The same things were measured in two ways. Each way mixes the same 7 hidden numbers, adds some noise and spreads widely along 6 directions of its own, which tell nothing about the thing.
(in the rows, 128 means zero)
Some things both ways: the first way, then the second way.
[ 76 144 114 153 155 143 159 174 169 138  92 168 141 121 125 173 112  82
 136 114]
[144  70 170 109 118 116 147 105 129 141 127 127 125  76 137  93 149 178
 108 145 128  95 136 198 141]

[ 81 181 131 182 151 171 128 145 140 143 119 145 100 150 130 188  81  70
 138 171]
[128 131 109  94 119  95 113  92 127 127 119 124 121 139  94  92 153 116
 157 144 156 156 134 131 113]

[ 90 174 120 133 143 181 140 156 197 110  71 119 105 141 116  75 132  81
 111  92]
[149 117 134 115 113 163  90 120 143 106 103 104 139 143  84 123 139 159
 123 101 143 111 148 141 124]

[100 170 146 156 182 131 159 155 150  54  99 133 186 102  96 148 192 109
  98 137]
[137 115 122 118 106 147 122 124 174 127 113 135 167 129 126  71 157 141
  90 141 131 113 150 173 131]

[151 158 106 159 134  77 116 182 153 125  99 184 110 121 110 199 144 112
 123 156]
[125 110  98 154  86 205   6 188 110  65  67 109 175  85  34 130 129 241
 128  58 156  97 146 175 105]

[117 130 120 189  88 110 116 153 116 126 119 164 117 141 160 182  87 141
 170  91]
[104  90 103 139 145 126 122 132 104 172 148 140 137 115  90 156 111 182
 147 141 110 145 135 148 126]

[109 194 128 175  80 109  87 112  92  71 166 141 176 132 153 201 129 132
 101 131]
[135 111  92 119 157 154 127  94 141 105  86 139 125 124  89 131 123 160
 142 122 156 146 115 145 120]

[117 154 124 168 135 162 147 171 163 120 122 131 143 131 148 163 114 145
 142  70]
[109 144  75  98 166 137 163  89 169 153 131 165 146 135 128 107 149 103
 149 155 129 174 116 129 145]

[134 168 163 125  92 118 108 105 105  91 168 171 147 111 132 164 102 136
  96 133]
[161 101 149 100 119 141 113  83 130 139 121 103 112 150 102 162 139 148
 133 117 141 122 143 144 131]

[122 173 125 169 158 137 145 123 140 135  79 158 157  99 127 108 156 124
 111 139]
[125 141 125 140 104 127 155 140 157 149 113 113 106 136 133 148 126 117
 121 154 152 129 129 127 145]

[ 88 148 101 200 144  86 124 181 157  94  68 116  95 146 135 168 125  97
 154 136]
[ 98 120  65 149 130 174  91 151 139 149 124 143 173 149  78 151 119 175
 138 119 112 154 148 141 119]

[173 123 147 180 164  73  75 185 182 136  72 143  84  79 111 153 203 170
  95  84]
[131 130  91 111 168 115 160 107 138 159 136 134 110 119 113 155 111 112
 158 140 147 163 102  91 131]

[165 168 115 218 162 150 145 175 137 143 104 145 146 120 140 182 155 173
 160 121]
[114 165 133 144 109 144 191 147 141 113 114 116  95  44 149 149 117 141
  85 134 107  88  92 143 173]

[137 170 125 208 125 134 152 176 143 112 120 112 118 147 142 155 109 151
 161  69]
[145  76 139 137 146 137 112 119 117 187 152 154 145 152 157 149 122 152
 147 141  99 141 184 145 101]

[128 167 173 175 145 131 119 152 142  46  91 116 105 132  91 102 178 128
 127 122]
[149 111 121 119 106  94 110 154 121 136 136 113 152 107  64 117 126 144
  88 123 123 110 125 112 114]

[163 180 137 164 105 217 169 168 153 131 131 164 151 149 133 109 127 178
 172  40]
[123 106  90 142 127 106  62 172 109 130 116 163 181 125  85  85 136 155
 146 129 139 153 168 125  64]

[136 146 153 171 123 212 140 165 143 112 131 151 141 141 134 151 127 161
 161  62]
[129 136 132 129 145 112 182 129 125 131 138 142 123  75 140 110 122 128
 101 146  96 117 119 121 139]

[100 119 107 152 136 112 140 140 151 137  69 147 119 110 143 123  99  94
 117  97]
[142  54 137 126 131 117 118 115 126 195 149 134 135 135 175 120 125 153
 160 161 147 133 179 168 104]

[144 138 150 148 139 143  94 144 145  95  84 153  91 121 103 129 157 114
 108 138]
[128 162  98 131  89 111 100 157 140 112 105 129 154 101 104  95 148 112
 106 129 138 127 134 115 109]

[129 133 129 125 138 201 110 146 174 135 101 130  83 136 121 134  96  77
  88  87]
[160 162 162 103 133 136 186  91 164 113 112 140  92  94 229  84 163  73
 139 140 141 116 139 127 141]

[105 127 187 152 197 133 106 150 162 118 120 131  94  88 114 187 120 117
  97 161]
[171  98 101  91 153 162 116  62 152 111 133  85 138 158  93 106 111 147
 138 106 141 120 135 120 125]

[165 205 128 229 111  82 119 156  77  46 146 129 161 148 114 214 171 148
 132 139]
[130 115 135 148 128 107 120 167 112 141 117 167 138  68 158 121 136 143
 126 144 132 125 137 142  96]

[144 189 159 170 104 113 123 154 125  87 151 169 166 118 105 169 174 150
 110  78]
[108 147 104 129 137 161 121 149 172 127  90 178 158 163  81 115 153 136
 129 133 143 164 141 126 138]

Other things, the second way, with their names:
<365>: [127 134 147 155 105 113 165 140 113 142 130 101  87 104 128 154 100 149
  96 151 105 103 136 125 145]
<513>: [163 108 154 113 137  94 129  93 100 122 113 129  96 116 123 126 131 130
 135 138 143 132 138 123  98]
<453>: [132 146 128 139 116 184 132 132 160 145 121 106 115 198  83 206 108 140
 114 116 116 132 152  96 155]
<35>: [110 116  86 172 134 144  97 165 112 155 121 154 136 116 140 165 110 162
 164 137 131 154 157 132  93]
<70>: [136 121 135 102 111  92 143 118 170 149  95 180 151  98 149 103 187 101
  88 166 151 142 120 172 120]
<239>: [114 173 129 133 134 175 161 128 162 125  98 136 100 158  91 183 132 132
 122 124 123 142 121 108 168]
<367>: [140 108 109 131 115 146 128 137 178 164 124 147 160 121 158 130 139 132
 102 144 137 122 143 155 127]
<575>: [117 102 106 168  89 144  84 169 138 114 106 142 194 118  96  72 129 189
  63 143  95 106 177 170  92]
<479>: [160 120 142 146 132 157 156 111 135 116 102 145 107  69 209 156 124 135
 103 129 115  98 134 149 114]
<127>: [112 127 137 139 130 103 172 120 110 165 164 142 125 102 149 126 126 130
 103 168  61 124 146 131 136]
<80>: [144 116 156  92  93 111 129  75 106 115 118  95 116  90  64 151 155 171
  70 119  97  98 112 182 148]
<268>: [134 154  51 105 141 146 115 114 169 118  87 145 143 109 110 152 139 102
 147 115 176 162  90 111 116]
<225>: [134 108 113 144 172 170 157 143 156 137 110 164 122 112 155 135 107 150
 148 132 149 138 130 126 128]
<145>: [ 96 135  41 107 109 124 112  92 141 174 152  79 131 163  66 176 117 134
 157 143 136 167 115 131 144]
<519>: [156 106 127 121 112 156  94 112 124  89  93 138 160  72 117 128 145 176
  77  96 107  95 135 177 106]
<190>: [122 130  55 141 170 177 141 134 146 120 123 139 148 106  92 146  85 159
 126 109 116 140 110 106 131]
<193>: [117 144 151 149 105 201 129 159 169 114  73 146 127 123 102 175 149 171
 100 108 137 109 127 159 166]
<505>: [137 142  86 116 136 132 118 103 133 135 138 120 137 142 146  97 128 106
 158 129 129 149 151 109 108]
<104>: [157  89 121 115 113  89 110  90 134 151 103 161 161 148 130 120 157 129
  80 177 124 140 164 171  78]
<567>: [146 134  96  91 103  54  98 107 153 157  96 183 168 132 134 100 191  66
 113 174 166 177 137 142  67]
<43>: [126 118 135 127 109 151 134 130 134 132 120 119 123  87 119 149 135 170
 106 122 114 102 121 167 150]
<385>: [183 108 116  94 186  79 184  76 132 153 128 158  90  96 172 158 114  73
 146 152 161 158  95  89  96]
<444>: [164  88 155  99  94 158  87  74 120 126 136  81 138 115 135 127 151 167
 121 101 110  85 169 190 123]
<569>: [161  81 130  85 141  66 137  84 126 160 139 143 139  99 135 101 150 112
 116 158 143 137 125 153  98]
<372>: [160 108 136 110 126  99 121 127 129 155 111 176 146  88 144 149 154 119
  96 140 130 137 127 148  91]
<258>: [130 145 106 124 124 143 118 150 163 134 116 149 144 125 158  83 149 104
 164 132 168 145 150 119 115]
<322>: [118 145 153 112 130 157 156 115 132 138 135 108  91 110 113 146 136 147
 152 112 122 118 122 136 178]
<53>: [129 148 129 133 150 203 179 105 149 112 124 119 104  92 166 156 114 148
 131 102  99 103 120 129 174]
<525>: [121 109 118  92  89  89 100 100 143  98 105 109 164 136  47   6 176 159
 102 160 146 123 142 191 127]
<146>: [115 145  67 142 142 148 133 139 140 127 129 130 148 133  58 151 102 152
 106 121 106 139 115  97 130]
<315>: [119 139 113 128  93 118 110 165 127 178 168  95 139 123 116 143 127 123
 144 121 120 122 148 106 138]
<390>: [121 129 121  95 119 106 146  86 147 174 141 124 136 185  58 160 150 120
 102 156 103 156 130 131 151]
<437>: [114 126 116 142 122 107 132 148 120 161 131 138 115 107 141 119 125 135
 157 159 141 144 140 131 119]
<487>: [122 125 156 155 141 138 166 165 133 160 152 130 103 134 151 117 100 137
 154 148 124 121 160  98 146]
<457>: [124 122 133 148 153 165 166 149 135 124 122 146 113  70 137 134 110 164
 128 123 119 109 120 138 158]
<310>: [137 142 142 152 140 140 187 147 162 138  94 159  94 137 144 163 114 121
 105 158 145 131 128 111 142]
<386>: [ 77 145  44 164 112 194  83 210 162 121 114 119 188 132  19 120 102 201
 119 104 126 132 126 120 153]
<185>: [163 103 169  92 133  86 180  67 106 141 155 102 101  97 114 129 128 133
  79 146  86  97 125 140 136]
<563>: [122 144  99 145 128 186 130 169 213 113  55 189 159 147 133 120 152 130
 114 133 182 150 135 141 131]
<321>: [108 127  94 141 106 151  87 173 147 105 102 131 187 135   7  87 130 191
  81 117 116 119 138 137 131]
<486>: [109 137 104  93  75 120  61 126 119 107 130  81 164 111  44  58 169 161
 141 107 137 120 139 159 133]
<535>: [142 138 118 114 140 142 137  73 121 142 126 131 109 143 163 164 134 113
 159 131 120 150 151 126 116]
<143>: [114 139 107 148 133 119 151 202 158 132 117 157 151 116  49 114 108 144
  83 144 137 130 108  85 138]
<82>: [117 137 111 131 144 129 174 125 139 125 110 153 113  68 156 117 129 137
 126 150 136 131 106 149 137]
<561>: [ 95 138  68 125 136 137  95 153 143 139 121 160 180 129  74 104 142 146
 141 128 130 164 134 125 115]
<547>: [156  91 127 102 123  74 131  88 104 140 145 102 129  99 107  94 128 138
 107 150 116 116 136 147 105]
<493>: [125 140  81 172 175 137 192 158 163 166 120 182 109 123 213 152  90  97
 156 172 148 163 134  85 113]
<417>: [122 139 131 143 110 160 123 115 137 126  94 136 117 160 121 161 141 143
 126 136 125 139 156 143 134]
<348>: [124 128  83 123 134 115 118 127 144 143 120 139 145 137 103 125 128 122
 141 143 142 152 133 115 110]
<347>: [151 119 133  98 120 110 147  98 161 148 128 128 139 149 114 119 149 110
  90 149 127 130 135 131 134]

Some of these things the first way, each followed by its name:
[113 164  64 185 141 133 145 176 175 137  48 133 128 139 151 124 141 119
 156 110] => <35>
[190 138 153 153 201 177 202 188 178 147  78 170 131  92  99  98 149 176
 158 106] => <315>
[125 194  98 203 112  80 126 172 153 110  98 111 104 147 137 146 130 119
 134  88] => <70>
[ 87 207 174 185 181 158 181 148 135 109 147 140 148 121 119 171  98 124
 157 180] => <347>
[130 132 103 140 134 132 110 156 169 139  93 150 114 115 153 156 114 135
 119 117] => <479>
[ 65 197 176 178 143 219 155 133 116  72 164 130 155 159 135 181  84 115
 168 166] => <185>
[105 168 134 120 119 167 128 159 165  92 131 183 181 120 133 160 156 149
 130 115] => <80>
[137 143 133 147 137 147 130 144 144 114  96 138  99 128 109 133 111  85
 101 111] => <258>
[103 191 139 133 123 187 110 139 162  88 115 155 158 132 114 130 178 108
  95 110] => <513>
[108 182 119 158  82 107 103 125 130 111 118 131  75 158 149 132  61 100
 139 141] => <567>
[138 156 116 165 164 130 132 177 169  90  98  98 107 131 125 163 129 118
 114 121] => <444>
[102 221  90 250 124 133 151 166 135 103 107  69 124 176 151 151 114 113
 156  83] => <225>
[138 144 138 149 101  84  68 126 120 112 124 181 126 105 124 184 150 124
  83 130] => <417>
[143 168 126 179 162 138 145 196 197 132  91 124 122 114 129 128 160 169
 137  63] => <569>
[102 151 121 125 153 140 144 190 190 116 113 167 130 124 133 184 112 130
 148 146] => <519>
[168 161 131 178 144 145 123 187 169 116  99 137 121 123 104 151 185 140
 106  55] => <322>
[106 156 132 192 123 138 115 147 127  60 114 102 138 143 150 156 133 148
 146 109] => <190>
[105 152  70 190 139  88  98 126 146  61  22  71 126 128 155  82 175 113
 106 131] => <145>
[ 88  88 139 161 151 127  99 160 165 127  48 161  82 113 123 135 139 100
 137 115] => <575>
[147 104 121 106  85 125 101 136 146 101  98 181 145 105 140 116 142 148
 101  58] => <43>
[ 61 185 131 170 159 135 142 139 159 156  89 172 131 115 126 142 122  82
 132 161] => <310>
[ 84 165 130 187 124 146 144 154 112  96 137 151 136 155 132 209  83  88
 157 147] => <457>
[198 175 138 139 132  95 133 144 130 124 159 182 182  77 143 184 146 214
 113 140] => <268>
[ 80 158 108 127 121 169 110 134 156  96 107 128 118 148 148 153  92  79
 112 144] => <535>
[ 91 182 119 174 143 161 142 146 154  99  88 121 131 143 133 118 128 105
 141 129] => <348>
